The first 8 rows are patterns. Each new row is the sum of 3 different patterns, raised or lowered, with some noise. Before adding, each is slid sideways (what falls off one end comes back at the other) and multiplied by a number that may be negative. Names go in the order of the patterns.
(in the rows, 128 means zero)
Known rows, each followed by the names of its patterns:
[120 119 123 124 163 146 123 141 135 135 163  99 126 153 104 118 135 138
 132 157 126 112 145 129 103 146 122 164 137 118 145 131 122 139 107 126
  98 126 148 127 133 150 152  94 149 144 110]
F
[128 102  85 123 103 126 148 137 137 129 128 160 112 119 157 146 133 114
 124 142 144 134 129 119 125 161 143 136 151 145 115 145 108 143 146 133
 100 130 109 153 123 168 158 130 145  81  99]
N
[119 133 144 106 144 114  94 116 109 148  90 111 123 133 103  91 141 103
 122 132 136 127 136 120 141 128 111 166 107 124 127  99 130 145 121 124
 136 103 133 146 164 125 118 102 128 139 126]
L
[147 111 128 142 137 138 125 126 130 153 143 102 115 113 132 120 146 134
 133 104  99 108 109 137 108 100  90 142 157 125 125 143 126 133 102 122
  92 114 156 101 123  93 126 127 157  95 117]
U
[138 131 151 156 132 118 168 106 116 110 134 123  91 114  83 143 139 134
 153 115 154 124 127 123 115 113 122 140 135 126 141 105 147 107 116 156
 107 126 143 117 103 142 118  94 154 134 131]
Y
[128 104 107 120 118 137 130 151 138 147 137 150 157 170 100 126 143 171
 151 129 152 132 145 111 139  96 164 154 141 120 119 111 139 132 155 130
 121 135 125 124 150 131 133 114 104 161 112]
M
[134 125  94 154 126 128 173 128 130 121 105  92 147 115 117 123 105 105
 114 144 158 132 110 132 109 106  57 135 110 158 130 117 110 127 113 110
 103 125 114 124 125 119 141 110 148  94 122]
E
[141 128 129 117 136  94 134 100 133 143 117 116 120  74 149 134 134 154
  90 105 133 121 120 137 147 135 156 111 111 133 132  96 139 128 113  96
 113  74  91 154 128 113 181 112 137 163  88]
X

New rows, each followed by the names of its patterns:
[ 97  65  61  97 116  92 143 150  68 104 126  86 109 172 140  86  73  98
 132 138  96 117 172  71 132  93 113 130 152  87 114 112 132  95 128  75
 134 101 101 126 117 147 116  90  62  80  74]
F N E
[ 90  55  76  85  50  19 108  59  95  84  57  94 109  65  97  51  79  51
  43  77  43 122 106  94  86 127 107  74  79  92  60  68 101  77  55 116
  88  35  91  76  91 107  37  55  88  74  98]
F N E
[135 113 149 143  94 123 130 111 149 149  92 116 129  89 139 151 129 142
 116 106 137 171 185 135 102 114  83 134 141 108 176 172 114 155 153  99
 155 129 125  97 132 121 134  98 141 158 124]
N L X
[130 131 145 185 140 133 150 163 165 172 163 128 148 136 123 147 155 122
 152 124 147 136 169 115 169 133 150 122 111 171 130 215 164 138 167 198
 168 188 150 136 124 152 148 147 137 164 153]
N Y M
[113 133 164 136  78 134 108 184 130 156 171 155 133 108  76 123  84  97
 140 114 136 169 157 110 149 142 137 103 118 140 147 165 129 123 160 138
 139 159  79 123 173 119 132 164 142 127 170]
F N E
[138 109 126  84  79 168 143 128 134 142 141 153 127 140  86 114 160 101
 119 145 110 121 169  99 146 162 119 114 139 140 125 122 116 120 180 144
  93 150 122 132 127 159 127 161 138  86 116]
F U X
[139 140  86 118 128 126 123 146 119 120  88 108 153 134 103 105 119 117
  86 107 106 125 130 158 134 115 121 144 154 132 107 143 166 119 159 125
 117  93 130  96 119 118 112 138  85 124 103]
N L Y
[130  92 129 117 115 141  88  76 134 126 118 113 111 120 119 132 104 135
 135 136 112 129 139 155 117 181 132 127 104 139 164 101 150 145 106 120
 133 142 146  96 149 135 116 160 138 137 155]
F L M
[ 83 172 135  93 110 153  65 118 120  77 155 106 109 137 146 123 160 117
 151  86 105 140  93 139 155 155 150 198 138 196 126 128  75 124 136 132
  79 143 116  97 131 133 132 167 111 107 160]
N E X
[158 105 134 121 126 145  96  94 118 128 103 163 119 131 102  80  80 111
 104 104  96  77 134 129 118 136 136 107 133  96 108  63 107 134 114 122
  71 116 122 138  69  94 117  86 130 133 121]
U E X
[154 144 128 152 119 146 145 122 109 151 117 139 118 142 134 100 122  79
 144 114 134 157 118 152 103 129 138 121 100 117 130 126 126 150 123 164
 100 122 161 126 145 137 118  93 132 114 115]
U Y E
[ 63 107 108 146 142  97 130 164 165 163 165 176 143 208 136  97 143 155
  73 113  87 143 187 115  97 106 144 131 175 121 194 135 143 126 107 143
 207 132 127 123  96 164 153 170 159 149 147]
N M X
[100 130 123 147  81 104 134 100 123 123 137 134 113 132 121 121 127 109
 108 113 140  94 117 112 110 108  97  89 100 131  72 111  81 140 125 131
 143 134 142 112  93 104  71 119 113 106 117]
U Y E
[121 121 145 108 147 125 118 106 150 129 101 140 119 115 149 124 160 160
 117 139 144  86 127 105 113 116  82 100  97 151 134 133 162 120 147 105
 133 134 113 106 122 140 148 129 151 105 136]
F N Y
[169 187 141 198 168 144 152 159 178 174 193 187 160 168 179 159 200 151
 159 173 145 155 189 160 191 199 173 168 161 159 143 169 137 187 156 155
 179 161 149 183 151 171 121 153 192 162 169]
F N M
[118 123  84  99 105  70 108  94 105  90  95 117  93  77 138 100 105 157
  73 128 124  85 106 123  92 103 113  73  95 106 106 152 141  89 130  81
  79  78  89 103 148 107  99  99 121 117  79]
F N E
[143  75  76  68  62 140 111 107 120  86  76 135  75  49  99 101 112  95
  65  91 109 101  47 103  93  82  89  91  48  55 132 113  74 141 113  83
 121  56  90 100 113  70  95  88  92  85 115]
L U X
[146  87 132 146 141 139 152 129 121 120 170 101 140 123 131 120 150 144
 134 146 104 111 150 139 124 144 116 139 172 143  89 156 163  84 146 113
  91 105 138 144  77 138 133 137 159  68 149]
F L X
[117 130 135  86 143 115 117 125 113  95 128  83 108 150  99 107  96  66
 131 111 129 153  88 104 126 121 107  90 139 118 144  97 116 109 116  97
 124 113 109  90  93  71  89 140 111 114 133]
F E X
[156 149 146 164  96  96 136 119 129 125 129 130 151 126  78 157 124 126
 165 113 153 154 123 140 113 123 142 117 131  99 134 141 157 124 154 170
 104 126 171 107 131 157 131 117 163 129 117]
F N E
[144 136 131  95 170 113 198 134 119 161 119 138 151 116 109 146 124 125
 158 179 144 172 125 141 161 145  98 184 121 123 168 159 147 111 113  76
 187 136 137 175 120 150 123 157 173 144 118]
N Y E
[ 92 111 126 116 129  75  88 152 116 132 112 120  89 122 110 127 146 133
 121 107 133 154 142  90  89 123  97  98 100 108 110 102 162 116  85 152
 131 124 128 117  80 138 110 106 118 130 110]
F L U
[153 144 128 141 138 124 130 125 137 143 119 140 172 122 153 134 160 139
 148 129 144 131 162 146 175 151 137 136 142 136 128 171 126 142 136 168
 141 144 150 130 101 144 123 120 132 127 176]
F N E
[136 106 100 105 109 106 112 119 124 139 120 124 111 148 117 123  82 145
  81  91 125 105 157 145 130 141 153 125 140 115  98  82 128 118 124 107
 137 122  96 105 104 127 132 102 109 127 114]
F N E
[168 142 143 142 159 163 171 157 151 170 168 133 174 135 160 146 145 170
 159 144 125 152 141 155 151 136 141 181 180 156 170 176 179 132 148 178
 174 160 172 153 148 124 145 156 161 168 167]
U M E
[163 147 110 111 117 121 124 115 150 124  75 120 117  99 149 120  59 175
 119 139 168 123 133 121 147 111 127 107 129 103  80 124 126 116 116  70
 211 109 142 129  98 114 152 115 140 146 151]
L E X
[136 135  80 137 156  93 119 126  86 156 141  95 124 160 130 105  88  98
 125 123 121 149 211 120 145 101 158 160 203 133  81 129 147  65 141 107
 116 158 130 140  78 170 118 168 115 160  71]
U E X
[136 110 136 129 133 103 149 118 103 149 139 124 133 117 134 123 131 129
 149 110 120 136 105 132 103  99  91 125 131 126 166 130 144 131 135 134
 149  92 118 149 129 124 137 125 138 133 109]
F Y M
[167 185 102 159 138 152 154 171 163 123 117 161 146 148 137 145 235 128
 146 116 142 144 161 131 128 171 169 122 157 151 154 149 125 178 125 191
 165 107 136 158  85 156 131  79 167 141 125]
F E X
[116 159 128 130 180 138 145 134 141 158 121 133 162 152 146 172 140 169
 165 154 110 138 147 171 157 148 173 161 139 132 170 120 171 153 162 103
 142 143 115 138 133 161 117 161 120 139 158]
L U M
[184 158 139 143 191  99 158 143  84 123 130 152 155 165 138 168 141 135
 151 139 152 118  99 136 153 133 176 167 205 156 149 125 134 134 173 161
 155 151 170 140 165 160 165 146 124 160 130]
N L E
[116  94  91  79 122 121  96 106 152 132 123 122 148 145 158 122  88  65
 143 100 105  89  52 133 102 152  93 136 140 141 124 167 151 156  99 122
 138 209 140  94 126  95 160 112 142 102 160]
U M X
[ 60  68  87  96  98 101  84  87  94 117  46  75 136 110  94  70  74  74
 105  91 105 126  99 136 110 100 136 135  70  76  80  92  95  85  66 117
  76 137  95  81 144  99 135  63  54  58  99]
N U X
[ 98 122 127 106  87 123 137 127 100  93 103  81 108 152  97  64 148 118
 109  58 112  54 120 117 105  92  99  71 121  91  97 122 118  92  80 133
  61 125  85  78 107 123  74 134  88 105 160]
F M E
[ 87 101 105  95  75 106 118 123 127 122 130  96 114 113 102 100 136 124
 111 116 120 115 121 112 117 120  99 128 129 113 115 132 103 123 120 119
 107 133 100 105 127 126 128 136 118 111 130]
F N E
[163 145 165 174 134 145 147 167 139 119 148 153 144 155 163 110 169 169
 175 158 115 116 160 136 147 143 149 159 144 150 132 131 137 107 156 128
 147 146 129 128 116 143 137 127 153 133 148]
F L M
[ 99 107 148 131  95 103 114 118 115 112 103 159 132 111 141  95 160 133
 148 139 131  94 129 152  64 137 112 108  97  77  97  91 121 106 102 150
 120 140 103 128  92 100  91 120 163 129 130]
U Y M
[ 75  42  89  54  90 121  97  69  40  84  99 121  12 125  89  83 125 116
 117  96  90  36  66  99  83  41  45   7 146  87  71  79  85  61  33  64
  31 117  78  80  23 102  88 101  63 111  87]
F U M
[171 109 102 118  82 133  95 136 101 142 102 112 149 139 116 176  91 160
 102 108 148  90 185 147 122 140 189 106 162 174  85 112 117  91 139  90
 118 147  98  66 152 149 148 120 135 166 161]
N Y X
[145 120 125 147  84 143 132 141 151 104 123 141 145 151 158 132 116  90
 102 125 122 106 102  99 103 153 124 133  88 119 157 112 133 113 168 132
 147  98 129 145 128 148 142 118 131 116 123]
N L M
